The first 9 rows are patterns. Each new row is the sum of 2 different patterns, raised or lowered, with some noise. Before adding, each is slid sideways (what falls off one end comes back at the other) and multiplied by a number that may be negative. Names go in the order of the patterns.
In the rows, 128 means zero.
Known rows, each followed by the names of its patterns:
[119 147 143 144 133 113 111 113 149 126 133 153  99 103 103 108  87 120
 133 128 130 154 136 124 127 106 161 173  71 157] => nufi
[109 125 116  96 161 118 111 146 120 145 120 114 129 143  89 126  73 132
 105 141 174 142  94 162 119  91 148 139 130  91] => kam
[139 143 107 117  99 128 106 134 156 134 152 117  91 117 132 147 129 139
 168 149 139 140 159 152 136 176 127 124  92 128] => loz
[151 108 137 109 114 136 176 129 131 102 125 135 156 129 122 125 118 107
  96 151 144 132 119 144 141 129 117 146 122 114] => Dok
[149  89  89 131 110 117 100 162 113 133 132 145 137  93 104 103 141 104
 146 115 138 136 100  99 129 143 113  88 123 142] => Tatav
[157 131 127 100 149 124 110 103 106 113 136 123 137 111 115 104 143 113
 110 143 148 128 154 121 104 142 138 127 156 124] => fep
[136 133 139 149 134 104 132 136 133 130 113 148 123 105 100 145 142 109
  99 145 131 114 148 103 142 153 137 158 160 141] => bak
[126 143 134 114  81 167 160 126 122 132 114 134 139 110 149 117 108 154
 125 113 107 123 146 117 151 157 129 121  98 147] => zemu
[151 168 150  97 157 143 128 141 129 143 115 139 135 130 183 163 161 130
 160 133 131 112 137 119 125 125  98 119 146 124] => rotu

New rows, each followed by the names of its patterns:
[107 135 165 153 143 125 122 126 151 139 148 166 184 145 153 137 132 177
 157 156 201 157 185 160 169 137 173 180 130 123] => loz fep
[103 149 194 123 131 182 156 166 126 150 174 145 160 157 164 151 175 150
 177 152 140 150 138 158 167 176 188 164 182 128] => kam Tatav
[187 117 141 155 119 120 109 153 144 132 126 147 106 114 149 122 166 124
 137 139 150 130 190 136 197 130 138 122  82 131] => kam loz
[131 108 173 195 147 149 176 120 140 143 123 139 138 142 172 151 162 144
 143 166 129 195 208 113 169 123 181 162 177 161] => nufi zemu
[ 46 131 117 103  62  98 108  90  66 140  87  77 128  79 119  80  77 107
 146  67 102  36 101  83 131 139 107  66 122  78] => kam Dok
[142 132 115  84 156 186  68 132  90 159 155 128 135 109 121  77 145 109
 115 129  81 116 108 115  66 122 107 122 110 132] => nufi Tatav
[ 89 105 117  98 112 111 111 128 127 150 102 150 138 140 126 107 123  98
  99 110 114 156 153 114  82 177  93 119  83 106] => nufi rotu
[109 140  84 101 107 112 111 139  98 115 142  80 143 126 113 134 126  94
 118 101 151 103  88  92 122 146 106 130 126 145] => Dok zemu
[168 153 123 192 168 151 127 169 153 147 139 142 137 150 165 150 185 150
 114 176 200 150 161 129 157 145 181 154 143 185] => Dok rotu
[137 150 147 115 103 123 183 116 152 167 137 140 111 168 137 148 150  97
  86 150 168 121 140 147 148 142 160 135 163 159] => zemu rotu
[ 66 126 102 159 153 111  94 128 110 134 112 146 158 130  96 131 152 138
 137 141 132 117 129 156 119 169 106 161 159 111] => Dok fep
[121 128 132 166 130 148 137 111 123 154 157 153  97 151 123  87 107 133
 129 117 153 100 111 138 140  97  72 125 133 148] => fep zemu
[149 173 169 131 121 158 158 116 118 162 148 149 141  98 189 146 155 153
 160 143 149 158 164 171 138 126 146 136 167 162] => nufi bak
[155 164 171 128 127 186 152 183 168 161 133 169 120 154 152 177 157 172
 146 193 180 168 162 203 183 158 161 184 193 150] => Tatav fep
[142 156 148  80  94 134 141 100 122 126 136 174  92 111 137 111 131 119
 139 120  97 142 136 153 142 128  86 174 108 124] => kam Tatav
[162 162  99 128 108 160 113 142 200 162 106 193 123 124 184 166 171 133
 139 151 137 123 193 142 118 169 146 167 140 126] => kam bak
[152 196 158 129 140  95 122 151 102 175 189 143 119 157 156 165 131 143
 188 138 146 139 137 181 127 134 132 171 162 169] => kam Tatav
[ 98 128  86 151 149  95 109 117 167 117 129 152 174  75 116 151 132 110
 103 139 113 142  93 128 111 135  85 129 103  78] => kam bak
[156 170 156 132 171 131 146 188 143 141 141 134 172 130 169 181 172 139
 137 181 173 181 171 141 125 178 190 165 166 149] => fep zemu
[140 166  76 111  96 132 125 172 104 130 135 153 141 153 161 140 140 128
 129 120  99 172 128 144 144 113 147 107 128 131] => zemu rotu
[126 158 115 129 136 144 149 159 115 136 139 148 169 128 111 149 119  96
 122 133 149  98 137 164 142  78 183 136 116 156] => kam rotu
[120 120  70  71  92 120 131 136  90 111 101  91  37 103  87  70  48  57
  79  66  96 112 115  89  65 101 106  89 140 121] => loz fep
[141 149 117 128 131  83 111 111 118 121 123  96 147 125  91  82 114 148
 101 109 142 134 130  67 108 124 119 117  89 105] => Tatav zemu
[143 188 130 136 111 168 148 143 145 127 139  79 133 132 121 120 107 154
 136 166 106 141 124 159 119 141 154 141 140 121] => Tatav fep
[ 98 101 107 127  92 104 113  99  62 114  94 145 133  95  96 131  97 136
  88 126 111 119  90 101 137 163 140 122  93 115] => loz fep
[162 118 149 107 120 147 122 113  90 117 158 114 164 180 145 102 121 156
 126 151 136 127  78 168 160 128 158 157 136 135] => zemu rotu
[142 146 150 134 136 116 159 158 135 152 117 146 121 103 131 168 134 125
 106 134 117 162 144 158 139 128 117 130 161 169] => loz Dok
[136 176 144 146 143 165 103 126 147 132 139 134 169 165 115 141 184 139
 199 133 171 115  97 126 172 139 170 196 115 145] => kam rotu
[159 170 179 178 165 122 103 170 218 129 159 168 170 125 158 163 145 135
 146 137 146 147 143 147 133 164 161 141 189 185] => Tatav rotu
[104 132 112 134  88 137 142 121 130 151 122 112 134 107 138 105  85 123
 156 121 117  83 130 114 116  93 124 122  92  77] => Dok bak
[106 143 127 124 147 109 144 145 127 139 173 141 154 102 143 164 184 126
 124 154 153 111 114 169 135 164 122 132 141 117] => Dok bak
[101  83  95 101 113  74  79 103 104 112 124  85  87 100  96 105 103  88
 105  96  90  94 101  87 126 108 112  87  88 108] => Dok zemu
[ 76 133  91 112 112  40  58  82 119  72  74 105 135 120  86  81 116 121
 108  72 140  76  80  92 150  95  69  90  80 120] => Tatav rotu
[152 198 157 156 128 140 141 122 113 140 107 125 115 153 136 162 134 203
 146 118 151 178 161 157 141 170 136 107 165 122] => kam loz
[ 98 112  86 122 132 177 116 138  84  88 111 112 126 144 122 101  82  87
 123  91 100  96 114  94  94  98  84 110 109 165] => loz Dok
[159 172 168 138 137 172 114 146 123 171 121 129 151 149 157 195 169 155
 168 162 130 126 118 109 125 159 109 135 116 144] => loz rotu
[143 139  77  95 137  95  83 126 130 134 125 169 134 124 134  71 138 152
  81 138 126 150 164 143 145 126 124 144 162 119] => nufi rotu
[112 100 113 122  67  69  88 130  81  54 115 132 124  90  63  90 101 104
  79 157  89 131 110 120  99  86  81  69 101  66] => Tatav fep
[158 159 137 161 192 131 151 186 159 162 159 157 188 167 161 144 134 173
 131 195 129 151 124 141 195 218 134 110 175 144] => Tatav zemu
[ 92  87 109 114  99 137  99 127 107  73  63 102 103  72  88  90 108 108
 108 116  97 119  96 109 102  80  94 108 128 111] => fep rotu
[175 127 178 156 179 188 151 165 138 146 149 168 197 136 147 175 159 134
 165 192 179 170 225 166 157 128 142 202 211  92] => nufi loz
[115  82 112  73  56  85 135  83  91 103  99 126  97 121 103 107 121  48
  87  99 131  71 100 122 150  95 120 127 105 159] => bak rotu
[116 110 109  54 152 140 108 128 117  79 118  96  56 109 122  65 119 103
  82  86  88 135  89 119 130  61  71  55 122  77] => zemu rotu
[139 148 173 201 127 135 212 111 182 149 144 168 153 200 180 177 116 181
 154 119 167 168 175 189 199 175 142 150 139 148] => nufi fep
[158 134 130 122 103 102 120 126 122 130 106  77 151  79 137 115  93  86
 129 135 128 146  86 133 130 107 164 162 147 144] => nufi bak
[118  96 121 141 119 130 104 155 128 140 165 156 121 154 152 104 138 114
 129 115 125 114 114  91 149 111 119 156 126 153] => kam loz
[127  94  86  62 135 141  77 129  96 103  86 107  76  73  78 105 118 139
 145  84 112  52 125  85 101 125 107  51 118 138] => Tatav zemu
[155 125 148 146 164 145 146 127 127 148 155 141 152 137 142 134 151 118
 130 157 156 149 180 148 163 148 135 149 190 110] => nufi fep
[161 158 138 177 215 101 149 155 183 169 165 111 148 173 164 174 171 111
 162 180 182 175 163 198 116 118 155 174 174 127] => Dok zemu
[139 108  89 133  93  89 124 134 125 137 106 108 158 130 121 142 123 163
 114 132 130 166 113 104 129 140 106 132 135 116] => fep bak
[ 96 138 102  96 118  89 104 150 106 153 153 136  68 154 126 103 111 101
 119 108 121 123 105 160 131 155 106 133 129 128] => fep rotu
[101 125 116 126 119 123  90 131 121  95 125 102 100  77 126 119  95 125
 140 130  98 142  95 117 113 117 119 123 112  89] => bak rotu
[149 116  99  98 163 146 162 108 159 101 104 105  93 148 175 126 102 111
 147 110  73  84 142 138  89 109 118  98  93 136] => loz Tatav
[132 152 177 135 100 153 172 170 141 124 154 187 112 152 174 107 175 140
 136 140 103 123 118 115 140 141 147 125 173 131] => bak zemu
[180 157 136 103 135 139 178 150 153 119 146 140 165 148 156 185 150 139
 171 153 126 153 158 160 160 153 184 140 167 128] => Dok fep
[ 92 143 125  81 125 111 133  95  93  96 121  95 143 127  88 145 133 144
 134 131 129 144  87 127  84 128  85 137 168 137] => kam bak
[147 159 136 139 132 146 150 150 155 152  99 116  95 127 118 121 137 140
 118 168 124 135 140 141 155 185 100 189 148 166] => nufi fep
[126  99 106 119  99  97  86 109 115 101 109  80  61  66  89  70  77 101
 124 101 116 125 116 131 116  78 133 119  40 111] => nufi rotu
[127 158 138 179 130 106 196 154 159 177 133 155 135 125 154 192 101 158
 173 106 168 172 207 187 192 167 169 125 154 139] => nufi kam
[134 172 148 133 147 147 135 113 129 135 162  97  87 186 119 133 123 133
 106 146 142 161 159 111 106 132 113 178 160 153] => nufi Dok
[133  68  74 115  91 102 131 118  81 107 100 132 104  80 114  99 137  96
  70 105  61  56  93 102 124  77  91  86 114 110] => bak zemu
[126  97 141 118 120 129 102  99 140 106  61  89  92 117 123 101  98  94
 104  94 131 113 121 109 117 108 142  94  82 124] => Dok fep
[119 156 115 132 174 146 149 115 161 184 133  88 115 171 195 134 145 125
 165 107 155 137 150 147 110 158 159 164 112 147] => Dok Tatav
[171 175 125 153 146 140 148 179 127 146 147 153 156 153 151 153 154 141
 104 129 112 153 144 140 144 158 129 160 137 152] => fep rotu
[202 152 197 135 135 137 158 197 180 168 181 186 199 176 173 162 195 230
 152 170 134 175 141 181 134 145 119 150 165 179] => loz Tatav
[135 119 144 115 131 161 128 114 124 133 146 143 147 150 102 117 101 153
 109 131 113 109  64 165 174 127 134 122  87 121] => loz zemu
[176 139 184 151 156 122 159 172 198 166 154 131 159 173 163 152 177 192
 136 142 143 175 135 128 135 178 146 149 149 141] => Dok bak
[ 59  69 103 119 127  89 127  97 101 120 162  77  77 131 105  96  90  96
  97 127  69 106 100  78  90 118 140 110  96 106] => loz zemu
[107 140 132 146 139 127 131 116  98 123 151  98 138 147 166 136 132 146
 125 139 144 131 161 108 111 113 155 126 162 110] => zemu rotu
[128 155 131  87 158 167  92 111 125 137 105 142 122 114 182 137 154 136
 133 124 132 119 132  99 122 100  74 110 142 139] => zemu rotu
[127 105 109 110  86 116 118 146 146  42 134  91  93 105 115 102  70  73
  84  90 108 116 161  82  75  72 108  80 123 114] => nufi loz
[ 95 109 126  96  76  99  88 112 104  76  67 176  66 120 105 115 109 114
 114 127 115 103 117 122  75 147 142 118 109 141] => nufi fep
[129 116  91 131 116 107  99 103  96 109 126 109 148 112  75 138 163 110
 121  88 119 108 142 119 107 148 130 117  84 153] => Dok rotu
[127 182 138 124 165 124  74 149 141 152 109 115 114 126 117 158 133 136
 168 114 136 127 129 122 137 103 138  86 143 127] => kam Dok
[110 130  95 135 131  82 105 159 122 120 106 113 121 152 107 122 129  97
 105 101 151 135 111 117 117 111 119 112 149 103] => Dok zemu
[ 98  52  99  83 109  76 119 114 119 130 106  98  69 128 118  92  83  66
  34  78 109  75 109 102 107  88  51 102  91 110] => loz rotu
[128 135  98  78 158 115 153 123 118 109  84 105 160  99 125 152  94 109
 123 146 114 119 127 145  80 110 138  92 104  77] => kam bak
[114 156 118 140 140 143 120 126 150 147 156 118 123 113 138 121 120 135
 158 121 102 115 164 136 103  89 163 156 111 152] => Tatav bak
[125 143 120 103 133  95  51  95 145  90  99  97 120 105  78  95 119 118
  92  33  97  87  92 101  83 121 146 110 146 144] => bak rotu
[ 70  95 112 116 122 128 133 150 120 138 118 125 160  99 165  92  94  83
 155 124 128  66  96  88 134  90 110 134 104 113] => loz Dok
[157 171  82 136 152 139 184 133 147  98  71 102 171  93 137 178  83  95
 102 141 108 121 138 151  98 152 147 106 128  94] => nufi kam
